The same things were measured in two ways. Each way mixes the same 6 hidden numbers, adds some noise and spreads widely along 3 directions of its own, which tell nothing about the thing.
(in the rows, 128 means zero)
Some things both ways: the first way, then the second way.
[ 75 160 141 120 162 116  70 125 109  48]
[128 170 158 152 101 178 162 161 144 149]

[170 120 179 195 164 156 110 153 125 129]
[153 222 129 117 122 127 178 159 105 117]

[157 101 151 147 124 121 133 125 134 136]
[111 142 126 135 114 139 129 119 102 134]

[136 111 159 125 130 109 108 129  91 130]
[143 187 124 121 129 101 182 149 123 123]

[160  63  78 141 150 140 119 144  65  91]
[175 131 146 140 162 162 156 136  52  80]

[187  90 170 184 179 149 151 154  63 139]
[117 200 164  92  93 144 176 160 105 128]

[119 133 154 144 147 130 112 102 139 138]
[147 165 139 132  87 120 134 148 144 129]

[141 130 112 121 117 125 107 165 113 117]
[145 160 191 113  75 150 127  85  98 109]

[156 110  91 158 147 156 116 147 123 107]
[125 134 172 110 126 180 131 137 139 116]

[159  74 149 157 116 135 144 113 136 159]
[104  95 144 155 122 139 156 130 110 138]

[ 94 165 123 117 138 114  91 122 168 118]
[175 170 118 118 108 106  87 125 138 114]

[151 103 146 175 174 149 136 171 116  93]
[142 207 139 123 123 158 164 130  85 115]

[122 100 116 133 154 118 141 163 132  79]
[110 145 105 115 160 152 132 129 105 121]

[145 128 127 137 128 132 107 108 109 124]
[148 144 132 148 117 149 113 137 114 126]

[136 123 142 172 158 140 139 127 152  91]
[167 197 117 147 143 143 167 135 141 116]

[128 121 165 136 114 115  74 162 139 116]
[126 181 148 121 111 112 174 124  90 130]

[151 123 142 146 111 133  93 119 106 124]
[151 168 139 146 123 139 155 133 116 123]

Other things, the second way, with their names:
q_187: [218 241  98 166 172 151 139 119  75 104]
q_114: [120 157 127 147 134 158 164 132 123 134]
q_816: [102 110 134 113 135 138 130 128 105 121]
q_98: [165 177 158 146 114 151 148 120  80 118]
q_420: [103 160 131 141 101 142 150 122  96 150]
q_352: [112 124  96 111 175 112 134 113 133 115]
q_455: [163 162 140 130 113 132 133 126 117 104]
q_321: [140 153 159 126 108 151 137 120  96 117]
q_791: [175 203 110 124 141 126 133 129  82  99]
q_377: [126 146 150 132 116 149 135 121 117 122]
q_102: [128 128 109  97 152 120  79 150 153 128]
q_535: [ 96 152 132 106 146 148 171 152 142 133]
q_296: [ 91 140 111 134 113 122 130 154 140 159]
q_367: [179 163 139 122 128  96 126 121  42  96]
q_156: [172 176  96 144 167 113 159 170 121 113]
q_170: [ 99 115 113 124 134  95 137 154 145 152]
q_204: [ 94 137 115 128 106 146  98 114 107 144]
q_606: [117 141 118 121 145 143 140 139 124 125]
q_346: [145 125 136 115 139 129 120 148  80 104]
q_871: [169 138 106 114 139 105  64  95 120  98]
q_685: [124 161 139 144 131 159 165 130 122 126]
q_580: [161 204 146 110  96 104 130 139  48 118]
q_374: [121 175 135 118  96 104 169 147  44 129]
q_584: [ 98 110 125 121 155 176 134 120 150 116]
q_72: [177 141 152 140 133 114 147 171  80 110]
q_230: [146 151 150 121 104 120 127 120 101 112]
q_137: [153 150 154 161 110 163 171 159 135 119]
q_233: [122 153 144 120 131 148 155 152 118 129]
q_690: [107 164 110 162 141 190 146 112 133 144]
q_116: [170 186 138 121 131 160 141 138 131  96]
q_563: [142 165 125 113 120 116 126 138 126 115]
q_118: [143 172 132 113 119 134 133 139 156 117]
q_805: [167 221 153 135  73 170 144  84 102 104]
q_401: [149 188  97 134 141 118 130 159 115 129]
q_45: [122  91 137 150 145 161  97  80 103 121]
q_624: [148 155 199 110  73 158 124  87 136 113]
q_818: [144 184 150 166  93 190 154 145  86 132]
q_39: [134 176 123 122 100 118 121 128 142 135]
q_929: [121 146 124 133 121 144 114 134 126 141]
q_391: [158 160 156 133  79 108 129 149  97 121]
q_203: [135 165 120 146 182 207 160  91 139 107]
q_531: [124 114 141 129 106 126 119 171 107 133]
q_625: [134 204 176 112  53 150 153 121 102 130]
q_801: [107 113 165 154  91 172 122 122  86 144]
q_744: [115 119 161 144  97 147 144 104  37 123]
q_964: [161 165 119 135 111 121 120 147 110 119]
q_127: [126 135 107 133 172 109 166 177 118 131]
q_746: [132 185 162 117  93 127 157 111 138 126]
q_850: [135 150  91 133 161 131 108 113 136 127]
q_853: [140 158  85 143 200 151 110  86  98 118]
q_796: [121 158 129 124 123 141 159 117  97 120]
q_725: [134 130 144 131 112 137 115 123 126 125]
q_578: [ 58 129 106  95 135 139 132 176 170 155]
q_643: [142 156 123 119 147 137 127 143 130 112]
q_472: [197 252 152 124 108 132 202 121 100  90]
q_283: [ 92 157 123 136 117 129 192 151 101 142]
q_802: [153 169 126 137 108 113 112 134 120 129]
q_160: [103 148 139 110 151 163 154 160 136 132]
q_989: [121 185 135 126  81 105 153 137 126 146]
q_327: [133 177  94 121 173 135 155 162 130 120]
q_16: [128 187 110 137 132 135 156 138 123 135]

Some of these things the first way, each followed by its name:
[124 116  85 123  93 117  74 135 137  26]	q_203
[116  77 126 123 143 120 128 179 122 104]	q_744
[138 143 155 132 149 123  70 189  94 121]	q_580
[134  74 115 128 150 122 152 144 123 122]	q_816
[157 113 113 190 165 164 127 125 142 102]	q_116
[137  78 187 165 158 124 148 125 133 126]	q_283
[105 141  84 133 118 126  95 204 198  54]	q_853
[156 130 176 181 134 145  85 142 131 136]	q_625
[121 103  71  89 107 102 150 152 112  90]	q_45
[133 118 112 112 162 129 111 144  40 125]	q_72
[151 123 167 158 126 127 108 128 130 119]	q_16
[162  59 108 145 132 131 172 102 127 101]	q_584
[140 138 157 123 100 111  92 136 108 128]	q_746
[126 101 129 154 143 133 106 138 167 102]	q_606
[155 110 129 149 125 141 120 142 142 151]	q_230
[156 123 159 148 132 132  99 113 102 171]	q_391
[168  95 177 155 137 124 155 131 106 131]	q_420
[157 126 132 169 105 144 120 139 193 139]	q_850
[123 134 156 154 146 131  75 147 125  77]	q_472
[181 104 124 140 117 137 119 169  79 166]	q_367
[151  78 188 164 164 124 132 152 107 140]	q_374
[138  82 160 175 199 139 195 132 157 130]	q_578
[142 140 124 120 115 124  74 163  72 102]	q_98
[159 111 156 181 154 143 159 135 148 103]	q_805
[130 131  95 141 158 138 145 159 148 139]	q_102
[126 134 194 147 142 118 120 128 135 147]	q_989
[163 159 115 165 143 141 111 182  87  68]	q_187
[129 104 133 143 144 133 108  82 103 105]	q_137
[146 107 147 152 149 125 173 139 145 126]	q_204
[143 110 120 158 153 145 130 138 145 120]	q_643
